There are 4 nested groupings, the coarsest first. Each group lies inside one group of the grouping before and may be the whole of it. The rows also spread widely along 15 directions, which tell nothing about the answers.
In the rows, 100 means zero.
Some rows, each with its group in each grouping after it:
90; 78; 86; 60; 83; 106; 77; 143; 63; 115; 118; 112; 79; 105; 83; 91; 108; 140; 80; 109; 117; 98; 133 | Nizap mivid K904 Dupit
110; 115; 111; 86; 82; 103; 71; 118; 108; 90; 94; 73; 110; 91; 124; 112; 97; 108; 111; 104; 90; 105; 118 | Fivan bug K456 rusu
98; 98; 94; 139; 113; 118; 133; 122; 117; 104; 87; 147; 109; 74; 83; 91; 111; 131; 112; 96; 66; 43; 113 | Nizap mivid K904 suv
113; 59; 87; 79; 81; 120; 127; 90; 81; 131; 120; 94; 109; 90; 64; 109; 119; 115; 102; 101; 113; 102; 119 | Nizap Buve K916 Pimez
67; 87; 104; 100; 103; 67; 120; 68; 99; 41; 119; 73; 79; 91; 112; 105; 61; 71; 74; 37; 133; 120; 74 | Nizap Dud K920 guzaf
117; 68; 108; 90; 71; 116; 101; 139; 99; 118; 90; 109; 108; 88; 96; 103; 121; 122; 99; 108; 75; 69; 142 | Fivan Gufar K630 Serim
104; 91; 125; 91; 121; 112; 141; 112; 80; 99; 83; 129; 118; 81; 83; 102; 118; 79; 87; 99; 89; 134; 123 | Nizap Dud K878 Zuki
96; 111; 76; 147; 76; 132; 116; 67; 125; 104; 86; 40; 115; 101; 112; 77; 78; 103; 142; 71; 116; 90; 90 | Fivan bug K412 Zap
79; 80; 109; 82; 69; 93; 96; 85; 130; 120; 93; 71; 77; 122; 104; 100; 85; 89; 86; 72; 127; 113; 113 | Fivan bug K456 pon
87; 127; 95; 107; 104; 84; 83; 64; 114; 113; 87; 108; 78; 112; 78; 129; 131; 89; 106; 109; 92; 144; 96 | Nizap Selo K473 Lovo
81; 63; 125; 77; 108; 134; 123; 114; 100; 98; 108; 122; 155; 63; 113; 90; 112; 111; 102; 105; 94; 101; 95 | Fivan bug K38 Fazu
80; 123; 74; 80; 105; 79; 106; 65; 113; 89; 97; 88; 104; 112; 130; 104; 75; 74; 86; 66; 109; 100; 103 | Nizap Buve K916 Tet
95; 121; 65; 101; 100; 121; 100; 96; 97; 115; 103; 100; 110; 92; 82; 83; 105; 129; 123; 107; 104; 94; 105 | Nizap Buve K791 mogib
96; 99; 76; 103; 89; 77; 101; 91; 130; 128; 120; 118; 80; 102; 44; 112; 114; 144; 107; 90; 81; 136; 87 | Fivan bug K412 ral
131; 92; 125; 118; 93; 117; 132; 105; 80; 93; 93; 70; 92; 95; 98; 109; 101; 77; 116; 110; 102; 74; 118 | Nizap Dud K920 retop
106; 120; 115; 118; 131; 120; 113; 106; 99; 119; 66; 118; 99; 122; 98; 87; 98; 94; 98; 93; 91; 133; 103 | Nizap Dud K920 guzaf
84; 100; 117; 115; 96; 108; 125; 83; 123; 98; 93; 99; 69; 98; 72; 97; 92; 84; 95; 85; 125; 75; 108 | Nizap Dud K920 retop
100; 102; 115; 116; 81; 113; 110; 103; 114; 79; 92; 76; 107; 77; 102; 93; 102; 91; 112; 85; 101; 82; 111 | Fivan Gufar K630 Serim
117; 145; 132; 104; 103; 127; 115; 71; 126; 97; 121; 57; 116; 91; 88; 89; 83; 80; 114; 102; 135; 104; 66 | Nizap Buve K791 mogib
94; 83; 113; 121; 128; 132; 149; 108; 126; 128; 47; 131; 128; 100; 96; 85; 79; 110; 118; 68; 63; 117; 114 | Fivan bug K38 Fazu
107; 68; 125; 89; 92; 99; 119; 106; 103; 122; 82; 84; 73; 141; 126; 97; 68; 82; 81; 74; 108; 79; 117 | Fivan bug K412 ral
114; 114; 110; 104; 89; 75; 116; 142; 86; 81; 97; 105; 98; 89; 105; 92; 117; 83; 71; 93; 73; 142; 122 | Nizap Dud K920 retop
100; 134; 83; 83; 87; 86; 119; 120; 94; 96; 117; 91; 99; 96; 104; 70; 97; 94; 96; 109; 101; 100; 117 | Fivan bug K38 Fazu
90; 118; 110; 109; 109; 119; 88; 99; 121; 105; 79; 112; 118; 99; 114; 94; 100; 109; 98; 89; 93; 100; 106 | Fivan bug K456 rusu
98; 95; 94; 63; 70; 81; 99; 108; 95; 83; 118; 59; 80; 96; 120; 112; 78; 88; 100; 91; 117; 77; 124 | Nizap mivid K904 suv
95; 115; 83; 85; 53; 93; 100; 103; 142; 109; 124; 105; 146; 70; 117; 94; 129; 95; 56; 89; 86; 94; 119 | Nizap Buve K916 Tet
89; 96; 95; 85; 80; 88; 78; 99; 116; 99; 85; 95; 107; 97; 133; 121; 111; 97; 97; 97; 82; 89; 126 | Fivan bug K456 pon
112; 81; 96; 86; 87; 93; 67; 115; 76; 110; 92; 98; 89; 114; 120; 126; 113; 119; 96; 115; 80; 84; 129 | Fivan bug K38 Fazu
108; 95; 135; 84; 111; 101; 132; 142; 117; 101; 110; 131; 126; 87; 114; 90; 102; 100; 81; 102; 72; 90; 97 | Nizap Buve K916 Tet
100; 107; 78; 64; 95; 98; 128; 113; 86; 96; 130; 120; 123; 68; 87; 91; 111; 108; 99; 112; 91; 82; 124 | Fivan bug K412 ral
92; 40; 99; 81; 91; 95; 96; 61; 101; 121; 132; 119; 91; 100; 91; 150; 139; 111; 93; 122; 106; 41; 92 | Nizap Buve K916 Tet
70; 118; 54; 89; 102; 115; 93; 85; 128; 128; 97; 120; 109; 114; 109; 81; 85; 130; 106; 93; 109; 71; 101 | Nizap Dud K920 guzaf
96; 112; 73; 95; 100; 69; 110; 90; 90; 69; 123; 73; 104; 95; 121; 103; 79; 106; 116; 85; 92; 107; 79 | Fivan bug K38 Fazu
80; 119; 76; 100; 78; 89; 120; 35; 142; 112; 113; 69; 92; 102; 87; 103; 100; 76; 115; 89; 129; 88; 92 | Fivan bug K456 pon

New rows. What belongs after each?
78; 102; 91; 92; 97; 81; 126; 94; 113; 82; 136; 92; 116; 82; 113; 89; 110; 102; 123; 110; 100; 98; 63 | Fivan bug K456 pon
83; 124; 71; 103; 127; 104; 116; 92; 79; 64; 99; 104; 119; 85; 121; 85; 77; 100; 108; 78; 102; 92; 97 | Nizap Dud K920 guzaf
88; 103; 112; 64; 123; 79; 119; 96; 103; 110; 96; 123; 89; 115; 114; 112; 102; 78; 107; 122; 85; 100; 102 | Fivan bug K38 Fazu
94; 87; 110; 71; 96; 92; 110; 145; 92; 98; 101; 95; 108; 110; 133; 76; 73; 108; 86; 85; 90; 122; 106 | Fivan bug K38 Fazu
101; 105; 100; 92; 86; 124; 111; 125; 118; 107; 96; 72; 111; 96; 105; 80; 74; 119; 130; 93; 103; 92; 109 | Nizap Buve K916 Tet
95; 118; 83; 95; 112; 104; 118; 115; 89; 57; 119; 112; 146; 53; 117; 91; 94; 111; 103; 90; 82; 89; 97 | Nizap Dud K920 guzaf
113; 95; 149; 112; 103; 94; 151; 107; 132; 104; 93; 97; 92; 103; 93; 95; 83; 73; 91; 79; 93; 96; 96 | Fivan bug K456 pon
113; 89; 82; 110; 75; 98; 101; 115; 74; 117; 104; 79; 59; 127; 91; 85; 96; 119; 96; 97; 116; 59; 129 | Fivan bug K456 pon
108; 99; 66; 85; 97; 95; 96; 100; 95; 111; 126; 120; 116; 92; 90; 110; 105; 134; 85; 97; 87; 90; 103 | Nizap Dud K920 guzaf
107; 74; 117; 78; 116; 129; 122; 94; 75; 128; 94; 108; 88; 109; 80; 108; 102; 103; 121; 126; 111; 69; 121 | Fivan bug K38 Fazu
130; 86; 110; 112; 98; 119; 108; 99; 101; 97; 87; 72; 107; 83; 70; 122; 64; 133; 122; 61; 88; 103; 118 | Fivan bug K456 pon
125; 97; 134; 127; 102; 123; 106; 132; 114; 118; 86; 104; 109; 95; 105; 113; 126; 116; 137; 138; 65; 78; 93 | Nizap mivid K904 Dupit
46; 65; 96; 23; 112; 101; 82; 64; 85; 103; 113; 104; 86; 106; 111; 130; 114; 89; 120; 126; 141; 106; 99 | Nizap Buve K916 Pimez
85; 113; 68; 95; 86; 95; 88; 75; 111; 119; 102; 83; 119; 116; 123; 89; 107; 102; 93; 86; 107; 127; 93 | Fivan bug K456 pon
138; 108; 123; 60; 88; 105; 104; 123; 90; 116; 107; 93; 120; 103; 132; 108; 98; 77; 66; 114; 91; 72; 133 | Nizap Buve K791 mogib
95; 130; 109; 74; 102; 64; 68; 94; 97; 71; 104; 101; 78; 87; 89; 136; 132; 84; 106; 119; 87; 135; 107 | Fivan Gufar K630 Serim
151; 143; 140; 109; 115; 102; 65; 122; 97; 77; 76; 72; 124; 104; 148; 132; 81; 92; 95; 90; 62; 113; 105 | Nizap Buve K916 Tet
123; 84; 134; 112; 100; 115; 110; 86; 87; 92; 112; 66; 106; 92; 89; 116; 110; 93; 114; 100; 108; 125; 80 | Fivan bug K412 ral
73; 86; 77; 79; 100; 89; 92; 66; 110; 113; 97; 101; 88; 111; 100; 121; 105; 105; 115; 95; 103; 113; 100 | Fivan bug K412 ral
137; 87; 127; 85; 110; 101; 115; 78; 100; 119; 104; 82; 92; 113; 79; 136; 77; 94; 94; 83; 101; 110; 97 | Nizap Buve K791 mogib
124; 105; 107; 99; 113; 113; 76; 127; 56; 84; 93; 106; 138; 87; 140; 112; 125; 110; 96; 115; 66; 107; 114 | Fivan bug K412 ral
116; 113; 130; 94; 92; 107; 84; 93; 121; 94; 100; 93; 95; 84; 75; 124; 102; 102; 96; 93; 101; 86; 113 | Fivan Gufar K630 Serim
119; 91; 103; 85; 79; 71; 96; 138; 106; 130; 110; 113; 68; 129; 94; 102; 98; 123; 72; 103; 77; 90; 120 | Fivan bug K38 Fazu
117; 100; 99; 90; 87; 120; 59; 151; 66; 107; 99; 93; 103; 96; 102; 102; 130; 143; 116; 131; 87; 116; 122 | Nizap Buve K916 Pimez
82; 49; 82; 70; 120; 97; 117; 111; 60; 108; 106; 139; 103; 95; 77; 111; 112; 132; 96; 93; 93; 133; 106 | Nizap Dud K878 Zuki
130; 135; 117; 87; 95; 104; 112; 132; 104; 102; 107; 117; 140; 70; 100; 96; 121; 97; 79; 113; 68; 101; 129 | Fivan bug K456 pon
66; 75; 72; 84; 94; 108; 99; 114; 84; 119; 106; 138; 94; 96; 69; 76; 140; 135; 97; 107; 105; 113; 114 | Fivan Gufar K630 Serim
142; 120; 140; 138; 112; 101; 122; 89; 76; 82; 68; 82; 98; 106; 118; 117; 110; 42; 70; 78; 89; 108; 122 | Nizap Buve K916 Pimez
106; 107; 135; 100; 98; 102; 99; 100; 123; 104; 89; 85; 105; 114; 125; 99; 83; 83; 78; 78; 104; 104; 99 | Fivan bug K456 pon
106; 139; 77; 87; 114; 81; 97; 87; 79; 105; 86; 121; 101; 106; 108; 110; 127; 74; 76; 108; 82; 117; 131 | Nizap Buve K791 mogib
112; 95; 116; 58; 94; 85; 89; 109; 96; 120; 124; 106; 104; 109; 108; 120; 122; 102; 88; 132; 89; 113; 98 | Fivan bug K38 Fazu
119; 102; 97; 94; 88; 111; 156; 90; 91; 120; 84; 69; 80; 106; 70; 91; 87; 70; 124; 92; 110; 103; 144 | Fivan bug K412 ral
86; 103; 107; 95; 88; 98; 84; 96; 107; 98; 107; 108; 101; 87; 107; 119; 150; 91; 107; 140; 95; 99; 99 | Nizap Dud K920 retop
66; 69; 78; 57; 102; 88; 115; 92; 101; 117; 93; 109; 85; 116; 112; 108; 95; 100; 124; 104; 98; 98; 114 | Fivan bug K412 ral
70; 102; 61; 121; 125; 87; 104; 120; 60; 75; 103; 139; 97; 98; 118; 76; 129; 120; 99; 107; 84; 102; 89 | Nizap Dud K920 guzaf
105; 86; 117; 97; 74; 89; 119; 91; 116; 90; 104; 45; 87; 104; 103; 103; 67; 84; 101; 62; 117; 117; 102 | Fivan bug K456 pon
111; 100; 57; 82; 112; 104; 80; 109; 53; 121; 54; 128; 101; 115; 100; 114; 116; 117; 96; 92; 66; 112; 168 | Fivan Gufar K630 Serim
108; 85; 97; 71; 69; 77; 103; 96; 82; 105; 128; 91; 104; 98; 125; 114; 142; 70; 71; 122; 98; 93; 119 | Fivan bug K412 ral
122; 85; 146; 126; 98; 141; 113; 116; 126; 132; 73; 73; 108; 120; 97; 87; 78; 116; 119; 84; 100; 112; 93 | Fivan bug K456 pon
105; 111; 95; 92; 90; 78; 98; 83; 105; 111; 97; 66; 67; 128; 91; 111; 86; 94; 111; 88; 110; 127; 103 | Fivan bug K456 pon
107; 119; 125; 91; 70; 105; 113; 82; 122; 105; 96; 42; 78; 104; 89; 101; 95; 63; 123; 106; 131; 113; 117 | Fivan bug K456 rusu
83; 128; 96; 88; 115; 79; 102; 104; 122; 100; 106; 123; 98; 108; 111; 93; 96; 106; 98; 101; 88; 96; 88 | Fivan bug K456 pon
31; 90; 41; 76; 84; 65; 90; 92; 107; 105; 85; 143; 80; 105; 124; 96; 140; 94; 85; 100; 92; 94; 134 | Nizap Buve K916 Pimez
104; 111; 146; 83; 110; 111; 99; 100; 117; 91; 96; 101; 104; 90; 97; 111; 85; 86; 86; 86; 105; 107; 106 | Fivan bug K412 ral
54; 118; 94; 73; 109; 112; 87; 103; 130; 110; 99; 131; 106; 104; 120; 80; 105; 109; 99; 113; 111; 72; 99 | Nizap Buve K916 Tet
136; 105; 133; 108; 82; 111; 102; 109; 125; 112; 117; 105; 113; 84; 76; 114; 108; 109; 61; 88; 91; 76; 111 | Nizap Buve K916 Tet
86; 84; 112; 59; 128; 73; 107; 112; 52; 66; 108; 126; 70; 93; 99; 125; 108; 85; 91; 106; 101; 103; 117 | Nizap Buve K916 Pimez
92; 91; 98; 73; 113; 110; 129; 70; 102; 121; 103; 99; 116; 111; 110; 99; 89; 86; 105; 95; 115; 90; 99 | Fivan bug K456 pon
102; 97; 114; 76; 109; 79; 112; 97; 101; 125; 70; 96; 36; 147; 90; 119; 84; 78; 116; 104; 97; 107; 129 | Fivan bug K412 ral
81; 103; 138; 91; 128; 93; 112; 102; 96; 76; 110; 128; 89; 93; 95; 98; 106; 81; 71; 90; 114; 109; 85 | Nizap Buve K916 Pimez
76; 96; 88; 113; 95; 81; 76; 95; 112; 94; 102; 86; 53; 134; 104; 95; 69; 125; 90; 62; 123; 94; 81 | Nizap Buve K916 Pimez
120; 96; 99; 104; 104; 112; 121; 123; 89; 108; 55; 59; 90; 119; 104; 97; 49; 105; 127; 55; 88; 144; 131 | Nizap mivid K904 suv
125; 138; 110; 105; 103; 120; 92; 110; 105; 127; 88; 115; 111; 110; 91; 87; 124; 102; 91; 118; 89; 91; 118 | Fivan Gufar K630 Serim
66; 84; 112; 116; 124; 95; 110; 114; 103; 108; 65; 139; 73; 126; 98; 83; 106; 99; 74; 68; 93; 135; 105 | Nizap Buve K916 Tet
92; 108; 106; 111; 113; 130; 133; 97; 100; 108; 79; 97; 120; 100; 117; 70; 97; 81; 110; 96; 107; 94; 102 | Nizap Buve K791 mogib
114; 113; 111; 60; 114; 104; 112; 89; 109; 110; 89; 114; 119; 94; 104; 121; 75; 82; 75; 81; 91; 94; 130 | Nizap Buve K791 mogib
75; 82; 118; 115; 118; 111; 99; 108; 78; 95; 93; 133; 75; 90; 70; 104; 142; 112; 105; 117; 105; 110; 99 | Nizap mivid K904 Dupit
145; 116; 118; 84; 110; 94; 114; 121; 82; 100; 74; 72; 80; 115; 92; 120; 77; 90; 134; 102; 74; 115; 130 | Fivan Gufar K630 Serim
90; 96; 90; 57; 109; 77; 99; 91; 118; 115; 106; 105; 100; 118; 121; 126; 80; 104; 104; 95; 88; 111; 89 | Nizap mivid K904 Dupit
102; 130; 124; 85; 122; 100; 99; 113; 116; 109; 98; 145; 112; 98; 105; 99; 113; 99; 76; 113; 83; 86; 107 | Fivan bug K456 rusu
71; 123; 116; 90; 110; 134; 97; 111; 112; 105; 98; 104; 109; 101; 104; 63; 104; 102; 105; 110; 129; 103; 92 | Nizap Buve K916 Tet
35; 84; 75; 81; 110; 106; 99; 100; 112; 120; 100; 134; 110; 105; 99; 65; 120; 128; 107; 98; 113; 140; 83 | Fivan bug K456 pon
107; 135; 95; 111; 125; 84; 112; 65; 74; 82; 87; 56; 70; 126; 106; 109; 93; 65; 144; 104; 109; 141; 83 | Fivan bug K412 ral
74; 82; 57; 69; 114; 93; 106; 64; 92; 148; 95; 134; 98; 134; 102; 104; 118; 105; 91; 100; 101; 113; 108 | Fivan bug K412 ral
51; 100; 91; 50; 88; 73; 109; 105; 114; 86; 112; 109; 71; 97; 96; 90; 86; 84; 81; 87; 126; 112; 117 | Nizap Dud K920 retop
109; 133; 96; 103; 101; 100; 106; 138; 111; 110; 73; 118; 105; 112; 114; 74; 78; 104; 63; 66; 80; 105; 135 | Nizap Buve K916 Pimez
112; 120; 107; 110; 93; 113; 88; 75; 118; 115; 76; 76; 105; 112; 104; 120; 84; 92; 100; 79; 97; 114; 111 | Nizap Selo K473 Lovo
81; 74; 70; 97; 100; 121; 105; 96; 57; 95; 87; 78; 81; 96; 85; 97; 105; 120; 153; 106; 115; 99; 124 | Fivan bug K412 ral
76; 86; 126; 96; 112; 110; 87; 108; 108; 87; 76; 112; 80; 102; 109; 111; 90; 104; 101; 85; 106; 83; 110 | Nizap Buve K916 Pimez
71; 62; 118; 71; 123; 125; 93; 116; 88; 104; 81; 117; 107; 102; 109; 98; 88; 125; 113; 92; 106; 109; 106 | Fivan bug K456 pon
109; 84; 68; 144; 70; 79; 144; 78; 102; 88; 105; 63; 88; 85; 87; 110; 106; 92; 117; 68; 89; 96; 106 | Nizap mivid K904 suv
83; 100; 97; 95; 116; 83; 120; 89; 118; 114; 70; 104; 69; 134; 90; 94; 75; 92; 108; 64; 97; 136; 101 | Fivan Gufar K630 Serim
105; 75; 101; 107; 119; 98; 97; 89; 68; 120; 83; 110; 91; 124; 101; 120; 129; 105; 104; 106; 87; 129; 102 | Fivan bug K456 pon
119; 105; 100; 69; 61; 103; 106; 87; 118; 89; 137; 58; 117; 69; 87; 112; 87; 99; 102; 91; 117; 65; 113 | Fivan Gufar K630 Serim
99; 98; 80; 95; 96; 102; 124; 87; 97; 105; 121; 97; 97; 93; 76; 91; 94; 114; 107; 89; 111; 88; 101 | Fivan bug K412 ral
63; 67; 103; 105; 103; 111; 109; 96; 91; 90; 54; 81; 93; 113; 139; 92; 94; 80; 125; 77; 102; 123; 115 | Fivan bug K412 ral
124; 137; 133; 98; 131; 138; 123; 114; 99; 129; 76; 104; 88; 127; 89; 74; 70; 95; 113; 113; 115; 62; 119 | Fivan bug K456 pon
75; 78; 105; 70; 100; 113; 125; 48; 102; 125; 112; 99; 93; 111; 78; 108; 97; 77; 85; 87; 143; 109; 97 | Nizap Selo K473 Lovo
76; 118; 101; 66; 115; 91; 63; 107; 87; 95; 97; 123; 69; 114; 103; 109; 106; 106; 86; 110; 113; 99; 115 | Nizap Buve K916 Pimez
106; 73; 130; 89; 101; 125; 141; 130; 100; 147; 73; 101; 105; 132; 105; 70; 97; 86; 94; 93; 97; 147; 118 | Fivan bug K412 Zap
105; 96; 93; 106; 86; 116; 120; 102; 64; 87; 83; 52; 103; 96; 123; 87; 99; 77; 128; 103; 107; 100; 129 | Fivan bug K38 Fazu
105; 94; 84; 116; 114; 93; 119; 103; 70; 93; 98; 118; 83; 104; 93; 96; 99; 110; 92; 84; 89; 74; 115 | Fivan bug K412 ral
101; 85; 113; 129; 86; 98; 72; 93; 118; 95; 83; 81; 91; 111; 128; 123; 103; 109; 103; 83; 84; 89; 94 | Fivan bug K412 ral
78; 117; 108; 80; 88; 120; 106; 145; 96; 80; 130; 95; 100; 77; 91; 56; 82; 125; 105; 107; 127; 77; 100 | Nizap Selo K473 Lovo
118; 116; 105; 115; 83; 106; 101; 90; 107; 98; 110; 51; 82; 116; 103; 95; 75; 98; 104; 83; 126; 81; 91 | Nizap Buve K916 Pimez
87; 93; 142; 95; 137; 83; 110; 84; 95; 77; 102; 114; 86; 103; 104; 122; 108; 79; 100; 101; 100; 118; 71 | Fivan bug K456 pon
